There are 9 hidden switches. A switch that is on adds its own fixed numbers to the row, and there is some noise. The rows also spread widely along 11 directions, which tell nothing about the answers.
In the rows, 128 means zero.
Some rows, each with its switches (1 for on, 0 for off) after it:
[136 191 100 147 127 129 165 137 124 144 100 161 120 149 108 125 132 182
 126 164 197 115 141 126 137 152 127 112 177 157]	1 1 0 0 0 0 1 0 0
[100  82 116 137 152 157 151 143 101 126 161 128 166 147 190 103 132 157
 122 111 138 121 134 100 114 139 162 143 139 112]	0 0 0 0 1 0 0 0 1
[131 160 120 153 125 138 129 145 146 157 136 150 140 140 153 147 128 137
 116 141 101 125  99  97 120 129 189 108 116 125]	1 0 0 1 0 0 1 0 0
[121 122  83 163 178 136 135 174 134 153 164 147 165 166 147 106 152 155
 119 113  95 127 124  73 131 141 181 113 134 129]	0 0 0 0 1 0 0 0 0
[112 118 112 103 132 132 131 130 124 142 122 141 122 152 114 120 135 148
 117 166 137 111 134 107 118 139 144 119 158 146]	1 1 1 0 0 0 1 1 1
[ 84 142 140 106 149 172 141 143  89 111 122 150  84 127 195 124 143 136
  90 174 130  88 101 163 177 116 138 118 115 165]	1 0 0 0 1 1 0 0 1
[119 134 165  87 123  96 140  97 103 104  75 117 115 112  81 166 111  97
 159 138 137 139 156 171 133 121 115 129 139 102]	1 0 0 0 1 0 1 0 0
[ 74 113 153 111 177 189  97 134  78 127 160 109  99 126 152 128 155  66
 131 175  34 112  72 167 170  87 121 135  54 148]	0 0 0 0 0 1 0 0 1
[ 90 143 129 143  87 126 119 109 117 138 145 163 139 111 161  69  88 182
  89 135 242  89 128  92  64 158 148 143 174 130]	1 0 1 1 1 1 1 1 0
[ 96 133 153 105 100 186 104 114 113 163 147 140  99 117 159 118 112 122
 112 183 131 102  78 138 133 106 152 135  92 152]	1 1 0 1 0 1 0 0 1
[ 94 143 138 152 145 133 160 144 122 126 139 125 163 193 131 156 127 146
 142 129  88 141 107  74 118 126 174 126 148 121]	1 0 0 0 0 0 1 0 1
[118 107  77 103 171 144 127 184  67 201 153 168 170 182  93  57 122 199
 155 149 150 109 169 108 166 129 184 152 135 182]	1 0 0 0 0 0 0 0 0
[134 149 171 130 127 147 149 124 109 104 145 137 128 134 160 132 120 121
 120 163 142  98  84 170 137 108 165 158 115 117]	0 0 0 0 0 0 1 1 1
[189 103 103 150 121 107 159  77 196 106 134  74  89 102 105 175 159  79
 150 122 128 121 110 111  82 129  85 153 104  55]	0 0 0 0 1 0 1 0 1
[130 112 106  86 125 145  96 113 131 184 139 133  93 121  86  99 126 129
 121 180 138 117 115 127 129 125 110 133 118 156]	0 1 0 0 0 0 0 0 0
[ 80 100 118 111 161  95 171 145 108  94  87 114 156 175 102 174 133 135
 180 102  86 164 193 103 106 137 154 108 182 108]	1 0 1 1 1 1 1 0 0
[198  80  71 119 159  92 165 117 179 126 139 118 115 127 102 123 159 126
 126 109 123  91 165  80 130 154 147 143 109  80]	1 1 0 0 1 0 1 0 0
[ 94 104 173 104 123  98 133 106 117  73 109 115 136 105 140 133 106  91
 125 106 118 109 145 128 107 127 137 124 140  83]	0 0 1 0 1 0 0 0 1
[ 76 180 177 184 145 109 123 100  97  77 148 134 148 102 144  94 114 110
  94 116 158 102 103 118 100 148 118 128 134  96]	0 0 0 0 1 0 1 1 0
[153 159 154 111  75  84  98 128 152 167  86 148 151 102 107 155  92 122
 145 100 140 128 148 141 123 104 204 105 128  91]	1 0 0 0 0 1 0 0 0
[ 80 115  96 129 158 145 123 138  79 138 130 129 122 124 138 103 140 143
 143 132 148 118 160 121 127 142 114 124 131 144]	1 0 0 1 0 1 0 0 1
[ 75 131 106 144 193  96 172 138  82  65 104 111 129 143  94 134 153 126
 169 102 128 126 198 117 139 150  94 119 154 113]	1 0 0 1 1 1 0 0 1
[ 98 216 154 168 124 115 167 112 150  86 126 129  99 191  76 151 130 131
 134 186 138 103  73  95 105 125 119 143 162 140]	1 0 1 0 0 1 1 1 1
[139 154 125 154 117 169 124 120 113 147 136 117 136 139 137 136 142 127
 163 149 155 130 102 156 107 116 146 137 113 128]	1 0 0 0 0 1 0 1 0
[ 96  67 134  72 128 129 179 111 140  92 112 103 118 190 112 150 115 137
 149 144 109 138 147  99  95 126 136 140 173 120]	0 1 1 1 0 1 0 0 0
[128 111 109 152 125 143 128 134 120 128 112 122 148  98 184 145 146 122
 129 101 123 120 146 145  97 136 143 113 130  97]	0 0 1 0 0 1 1 0 0
[133 126 117 125 126 151 156 128 127 100 118 128 101 119 177 146 149 137
 130 149 170 114 124 167 116 127 132 130 147 121]	0 0 0 1 0 1 0 1 1

New rows. What belongs after each?
[154 100 128 105 157  59 122 132 116 110 131 144 156  84 103  89 115 119
 123  86 155  89 189 140 137 136 173 144 126  76]	0 0 0 0 1 0 1 1 0
[ 85 107 146  77 130 146 147  99 116 111 114 140  81 121 158 135 116 133
  84 169 138 113 117 123 132 143 118 115 144 144]	1 1 0 1 1 0 1 0 0
[ 92 107 120 138 155 109 172  87 139  62 125 101 103 125 136 138 149 120
  98 114 129 110 145  85 100 166  66 115 160  90]	0 1 0 0 0 0 1 0 1
[131 190 134 161 136 115 130 136 117 129  93 136 139 108  99 145 136 114
 155 131 142 123 146 149 148 130 139 103 132 109]	1 1 0 0 1 0 0 0 1
[140 172 142 111 122 114 155 126 140 110 115 151  87 146  96 129 122 136
 119 204 167  93  93 154 134 118 134 150 159 146]	0 0 1 0 1 0 1 1 1
[ 86 112 160  85 117 121 146 103 141 117 104 105 108 161 104 193 117 106
 139 156  89 168 105 122 103 113 115 116 159 115]	0 0 0 0 0 0 1 0 1
[132 173 128 166  95 159 114 117 160 181 148 125 129 146 103 134 122 136
 142 171 134 139  67  97  95 119 137 128 127 130]	0 1 0 0 0 0 0 0 1
[ 63 155  66 192 154 154 149 134 100 104 115 135 118 117 183 120 174 161
  99 121 175 107 150  87  92 185  59  89 177 146]	1 0 1 0 0 1 1 0 1
[150  65  64  92 103 184 123 169 153 226 164 161 135 159 203 114 131 199
 113 150 149 118 116  90 114 122 226 133 129 156]	1 0 0 1 0 1 0 0 1
[103 203 201 121  83 129 144  83 140  80  68 130  80 113 110 193 106  83
 122 188 118 122  86 165 123 118 113 103 135 132]	1 1 1 1 0 0 1 0 0
[146 131 115 142 154 137 147 113 130  99 137 105  99 132 103 139 158  85
 145 164  90  96  99 137 124 124  97 153  94 122]	0 0 1 0 0 0 1 0 0
[130 124 109 116 121 110 119 158 128 166 111 158 152 128 123 123 114 149
 134 137 131 117 146 126 122 123 177 125 151 132]	0 0 1 0 0 0 1 0 1
[120 169 155 148 126 149 110 129 110 119 129 136 122 118 139 143 128  90
 128 166 102 104  80 151 123 115 162 124  95 135]	1 0 1 1 0 0 1 1 0
[ 88 130 204  89  91 129 133  77 129  93 106 110 108 135 116 156  91  92
 128 154 114 124  87 120  99 112 130 131 130 109]	1 0 1 0 1 0 0 0 0
[105 154 150 169 113 205 137 114  75 161 140 112 163 135 169 129 122 143
 167 152 171 150 105 167 100 119 139 148 116 128]	1 1 0 0 1 1 1 0 0
[ 96  96 121 109 136 133 119 146 104 145 117 126 155 131 136 122 129 133
 152 113 119 122 160 121 122 120 166 124 134 117]	1 0 1 0 1 1 0 0 1
[101 129  97 130 116 143 135 152 143 167 131 154 132 156 168 119 127 187
 104 138 162 128 122  92 106 135 154 112 178 145]	0 0 0 0 0 1 0 0 1
[ 98 101 158  93 168  80 115 122  60 112 133 124 163 112  70  89 102 105
 158 114 132 123 176 161 135 122 146 153 127 101]	0 0 0 0 1 0 1 1 0
[120  85 116 115 114 138 147 120 140 131 127 123 145 137 168 126 119 154
 115 121 141 116 146 108  89 142 153 128 159 109]	0 1 1 0 0 1 1 0 0
[143 201  87 195 176 125 134 153 113 122 122 142 109  94 121 127 179 116
 125 141 124  85 130 139 165 143 108 112  98 132]	1 0 0 0 0 0 1 0 1
[ 90 152  96 158 116 122 100 138 110 166 113 155 162 102 145 103 122 158
 116 112 164 118 155  90  95 159 140  97 163 130]	1 0 1 0 0 0 1 0 1
[127 103 117 104 119 152 155 110 128 100 111 126 110 130 167 123 141 147
 116 142 181 100 144 141 110 145 137 125 159 123]	1 1 1 0 1 1 0 1 0
[ 99  99 116 109  97 117 110 113 115 170 123 142 166 125 139  97  91 176
 123  99 195 134 167  85  86 151 151 121 168 116]	1 0 0 0 0 0 0 0 0
[138 136 110 142 149  96 113 157 131 143 125 132 153 126  81 116 132 111
 155 120  89 105 145 113 134 120 165 125 114 114]	0 0 1 0 0 0 0 0 1
[ 93 168 203 107  90  87  85 121 105 135  99 149 158  92 110 121  68 107
 129 109 135 122 136 161 128  97 184 116 127 100]	0 0 0 0 0 1 0 0 0
[ 95 122 155 128 110 139 142  94 115 102 114 122 137 119 152 129 114 124
 108 132 137 105 122 111  98 148 130 121 138 112]	1 1 1 0 0 0 1 0 0
[133 133  70 159 162 122 131 125 126 130 130 115 107 112 106 125 173 116
 137 125 129 106 147  97 127 153  82 115 114 121]	1 0 0 0 0 0 0 0 1
[118 164 126 178 149 103 128 108  99 108 131 130 140  82 121  96 129 112
 121 102 165  94 146 118 118 154 108 131 116  96]	1 0 0 0 1 0 1 0 0
[ 99 147 131 123 181  97 158 149 124  67  82 130 108 120 115 171 160  88
 136 125  56 106 170 136 164 130 143  88 129 110]	1 1 1 1 1 1 1 0 1
[145  84  98  74  78 101 109  91 196 166  85 105  91 117  99 192 134 102
 139 129 106 147 138  99  71 124 120  98 148 100]	1 0 1 0 0 1 1 0 0
[133 180 116 163 145 138 124 114 123 109 124 120  87  97 107 141 156  81
 138 156 119  99 106 141 140 134  93 115  84 129]	1 0 0 1 0 0 0 0 0
[144 156 115 166  71 165 105  94 129 194 117 109 137  87 142 160 126 122
 161 141 183 151 103 146  69 127 116 123 121 105]	1 0 0 0 0 0 1 0 1
[ 86  63 103 103 131 161 116 126 126 137 125 105 116 113 174 148 144 106
 135 125  96 142 135 125  89 127 124 113 134 118]	0 0 1 1 1 1 0 0 1
[123 154 119 153 132 102 119 120 134 147 144 148 133 103 102  87 116 141
 103 136 161  92 132  96 119 148 130 131 132 117]	0 1 0 0 0 0 1 0 1
[ 95 139 148 103 130 104  99 174  92 153  95 185 179 100 152  97  96 148
  97 112 116  91 175 131 167 132 223  92 145 135]	1 1 1 0 0 0 1 0 1
[150 152  49 106 144 114 113 150 136 191 110 161  94 136  60 107 158 161
 137 188 174 111 146 124 131 143 116 117 159 179]	1 0 1 0 1 0 1 1 0
[ 82 109  96 131 166 146 121 127  78 102 117 126 126 110 165 110 164 123
 113 124 133 103 159 136 114 157 103 108 138 138]	1 0 1 0 0 1 1 1 0
[120  60 113  60 137 155  86 104  95 167 160 134  91  86 150  79 125 106
  86 160 123  80 114 135 145 126 122 152  69 142]	1 0 0 0 0 0 1 0 0
[142 128 108 109 144 129 162 142 116 102 111 148 123 147 120 102 135 159
 126 160 172  92 154 150 138 145 144 133 165 148]	0 1 1 0 0 0 0 1 0
[ 85 107  76 118 143 155 104 128 128 168 150 139  94 123 168 110 156 143
  81 146 122 107 111  79 121 149 110 108 124 154]	1 0 0 0 0 1 1 0 1
[159 136 123 112  75 120 154 120 204 141  93 131 117 159 119 179 119 149
 132 146 135 136 120 108  89 121 170 110 178 110]	0 1 1 0 0 1 0 0 0
[126 102 144 104 152 132 153 133 103  95 123 129 126 124 144 125 130 112
 127 143 113  97 129 160 141 122 147 149 119 113]	0 0 1 0 1 0 1 0 0
[121 126  98 137 144 122 116 130 113 144 144 147 133 113 138  95 138 144
 101 129 159  94 138 105 124 150 144 125 131 123]	1 0 0 0 0 0 1 1 1
[ 89 153 154 151 108 157 134 103 128  95  83  90 125 122 149 197 146  90
 150 128  91 144 120 134  97 126 113  87 138 102]	1 1 1 0 0 1 0 0 1
[123 138 129 126 118 105 139 118 125 154 128 136 153 157  88 125 107 151
 145 132 147 130 135  93 112 131 156 139 145 118]	1 0 0 0 0 0 1 0 0
[ 34 161 173 152 117 180  98 105  77 110 123 112 136 122 155 144 121  95
 133 162 112 161  77 145  76 127 101  95 143 145]	0 0 1 1 0 0 0 1 0
[ 73 121 129 121 137 156 131 122 142 167 149 117 141 200 105 147 127 146
 136 157  79 169  93  47  98 130 148 103 154 144]	1 1 0 0 1 0 0 0 0
[100 130 143 149 108 164 125  87 132  90 117 101 109 101 188 160 150  91
 107 139 134 133  92 142  69 141  96  98 143 104]	0 0 1 0 1 0 0 1 0
[128 135 100 150 135 123 115 118 119 143 112 103 123 101  71 125 144 104
 183 131 143 126 158 142 104 126  91 133 126 110]	0 1 1 0 1 1 0 0 1
[ 84  87 110 134 133 161 150  94 132  95 145 105 114 152 175 119 144 131
  92 128 121 102 109  55  81 159  97 120 142 123]	1 0 1 0 0 0 0 0 0
[131 164 139 109 116 184 141 106 110 118 118 122  50 120 144 151 147 107
 129 208 150  91  71 192 161 100  88 148  91 160]	1 0 0 0 0 1 0 0 1
[ 99 165 115 145 132  96 107 133 110 149 147 167 149 135  92  64 105 162
 103 149 178  92 125  92 104 151 141 135 166 150]	0 0 1 0 0 0 1 1 0
[ 97 124 159  91 132 115 144 147 118 103  95 142 128 138 139 150 114 118
 126 144 103 120 133 145 145 112 167 114 156 125]	0 0 1 0 1 0 0 0 1
[145  93 165 116 163 172 170 157  69  88 137 120 173 163 177 140 136 110
 167 147  85 109 121 210 152  93 207 167  97 114]	0 0 1 0 0 0 1 1 0
[ 51 113 114 114 126 138  86 144  29 187 101 152 191 104 132  83 101 169
 146 113 177 152 196 136 106 153 132 102 173 155]	1 0 1 0 0 0 1 0 0
